There are 3 ways to turn a row about zero (a turn may also mirror it). The second row of each pair is the first, turned, with some noise. The first 27 pairs use one turn. New pairs use 2 turns, one after the other, and a turn may come again.
Known pairs, each followed by its turns in order:
[-20   4  -2 -29  -7   2   1  -6]
[  2  12 -13   0 -30  -3  10   3]  X

[ 19   3  26  -5  18   6 -18  12]
[-30   0  -4   2  11  -7 -28   6]  C

[22 14  1 25 24 11  1  5]
[-23  16  -6 -10 -27   0 -18  -6]  C

[ 11   6  21   4 -19 -45   4  -7]
[ 32   5 -18  30   6  -6 -24  -8]  C

[-2 -9 10  6  4  3 21 -1]
[ -1  -6 -10   8 -14  10   3  13]  C

[  5  -8   6  22  16  14 -34  -2]
[-36   3 -13 -11 -15 -13  -3 -13]  K

[  8   4  -6   2  12 -30 -19  -7]
[-14  -1  13  -1  23 -14   4 -20]  K

[  1 -15  24   8  12  -5  10  12]
[ -8  10  -6   5   7  10 -30   3]  K

[ 13  18 -20  -1 -21  -8  15  53]
[  6 -49 -13   2  -5 -14 -14  38]  X

[ 10 -25 -10  18  28   2  -3   4]
[ -7  -7  30 -16  11  20 -13 -10]  X

[ 29  21 -13 -33   7  25  -9   3]
[ 26 -11  19 -16 -34 -12   1 -26]  K

[-15  -9   0   8 -26 -16  16   4]
[ 0 -9 -1 12 20 20  7 25]  K

[-15  11  -7   6 -27 -11   3 -27]
[-3  6  9  9  9  7 38 18]  K

[ 29   9  -4  -3  -9 -12  10 -27]
[ 25  26 -14  -9   4  13 -17   5]  C

[ 25  -9  11   3  -3 -13   7  15]
[  2  -3   9   2  11 -14 -26  11]  X

[ 15  15  -5   3  17 -19   5  30]
[-19   6 -22   9  -2  -1  -6 -32]  C

[12 -3 -6 -1 31 26 -5 19]
[ -7 -29  21 -13  -8  -2  -7 -23]  X

[ -3 -15 -24  12  -3 -25   9 -16]
[ -4   0   1 -17  35  -1  15  14]  K

[ -2  -1  13  18 -10  13 -10 -24]
[-22  19   0  -3 -14   7  17   9]  K

[-7 25  0 24 -5 13  0 -4]
[ -7 -13 -13   5  20  -1  25  -6]  X

[ -4   2   1  25   6  -3 -20 -25]
[ -1  12  -3   8  24  22   9 -18]  X

[ 14  -7   5  11 -24 -28   8 -26]
[ 43  12 -14   8  -4  -6 -13   9]  C

[-15   4  -8 -17 -22   2 -30 -15]
[-13 -14  19  13 -14 -19  26  14]  K

[-19 -13 -13  20  23  11  25   4]
[-23  -8  18 -31   4  14  16   9]  X

[  5 -23  -3   2  -7  22  11  16]
[ -7 -21 -16 -18  -6  -1  12  12]  C

[-8 11 17 -5 -3 -2 18 18]
[ -6 -22  -7  15  -3  17  -4 -10]  C

[-34 -14  26 -24 -35   2 -19 -12]
[ 25  39 -38 -16 -17  -7   4  -8]  X

New pairs, each followed by its turns in order:
[ -9   4  14  -3  -8 -11   1 -11]
[ -8   0  -6  -6 -11 -11 -14   3]  C C

[-10  12 -14 -11   4   3  12 -15]
[ -6  -8  12  14   5 -12  -9  14]  K X

[  0  -8   8  -8 -19   2 -18  -1]
[  2  -4  13 -15   1   3  13 -18]  X K

[  0  19 -13   7  10  12  24 -12]
[-19  10  -2 -25   6 -12   3  17]  X X

[ -3 -22  -7   1  16  11   5  33]
[ 26  -6   2   1 -13  29 -17  -9]  K X

[25 -7 -4  0 13 -9 24 16]
[ 15 -15 -15 -12   1 -11  29   7]  C K

[  4 -23  14  -3  -8  11  11 -10]
[  8 -22   4 -14  -6  -2 -16   7]  C X

[-21 -33  -8  -3   0  -1   0   4]
[ -3 -18  -9 -13 -12  14 -28   4]  K X

[-18  22  -3  13  14  -3 -15  -1]
[-16  22   9  20  -2  11   9   5]  C K

[  0 -15   7  -5   4 -18 -10  14]
[-11   3  10  12   0 -21   3   8]  K C

[ -9  11  -6  18   8   7 -23  -7]
[16  2 -5  6 21 -1 18 16]  K K

[-10 -12 -22   7  -1  14  -5  25]
[ 23   5  17 -12 -20 -10  -8  -4]  X X

[  5  19  -2  20  12 -17  17  -9]
[ 20  24  -5 -11  -4 -11  12 -16]  K K

[ -8 -12 -43  31 -21  19 -11 -28]
[  0 -18 -24   9  12  38  46 -11]  K C

[-10  17  36   2  11  22 -12 -23]
[ 30 -11  21   2 -15   9 -18 -30]  K C

[ 11  -1   5 -20   2 -26   9  -6]
[-17 -11 -11  21  -1  10  10 -14]  X K

[  2   2 -12 -19 -18  19  16 -30]
[ 22  -3   4  -8 -30   4 -23 -14]  C K

[ 18  -3 -18   3  -5   1  10 -10]
[-12 -12 -15   5 -11  -1 -16   5]  X C

[ -7 -12  -8   9 -22   5 -15 -26]
[-12  15 -10 -20  -9  26 -13  -3]  X C

[-24  11  14   2  15 -10  -8  14]
[ -8  19 -10 -13  27   9   5  -2]  C X

[-11  -2  21  11  12   2  14 -33]
[23 25 -9 24  5 -7 11 -7]  X K

[-20   6   7 -35   8  -5 -12   3]
[ -2   8  -9   7  33   7 -26   8]  K X

[ 20 -26   7 -18  -8   8  13  -9]
[ -2   5 -12  25   8 -22 -21  -1]  X X

[ -2   6 -21  -3  11   4   0  11]
[ 9  7 17  9 -4 11 -7  9]  K X

[-19   1  15  30   0   2  -4   2]
[-16  -1  13   1 -28  13  11  -6]  X X

[ -7   9 -12   9  -9  11  18  12]
[ 14  -6  -4 -15   6  11   6  19]  C C

[ -8 -16 -19 -15 -20  17  14  -6]
[  5 -14 -30  -6  12  19 -12  -7]  X C

[-24 -23 -12   2  13  13 -16   9]
[ 22  10   9   2 -25 -15  15 -10]  X X

[ -8  -4   7  -7  15 -25  -9  17]
[-15 -17  -4   7 -14 -17  17   4]  X K

[  1  -4  22 -11  35  -2   5   3]
[  4  19  19   3   9 -17 -22 -16]  K C

[ 1 30 -7 -1 -4 12 -1  0]
[  8  16  -3   3  -7 -12  11 -22]  C X

[-12   6  -2 -19 -13  18   3 -26]
[  1  -9  -8   4  11 -28 -11  24]  K X

[13 -5  4 20 10 15 14  0]
[-12   3  -3  26   6   6   0  15]  X C

[ 7 10  9 14 13 -1 -3 -4]
[ -4   9  12  11 -11  -2   5   9]  X C

[-16  -4  -3 -19  -7  12  -4 -28]
[  8  -9   2  21  12  26 -12  -8]  K K

[ 16  15  35 -12  24  13 -12  24]
[-11  -9  40  12  -1 -29  19   5]  C C

[-11  11  17 -13   0  -3   6  -3]
[-14  -6   5  -6 -15  -8  -7  11]  C C

[-14 -21  -2   9  -4  15  15  20]
[ 21 -27   3 -11 -10  15  -8  -1]  K X

[  0  -2  19   9 -24 -10   5  -8]
[ -3   4 -17 -16   2 -22 -12   2]  C C

[ 11  24   9 -13  16 -22   6 -16]
[ 12  -9  20  12 -29 -13  -2 -12]  X C

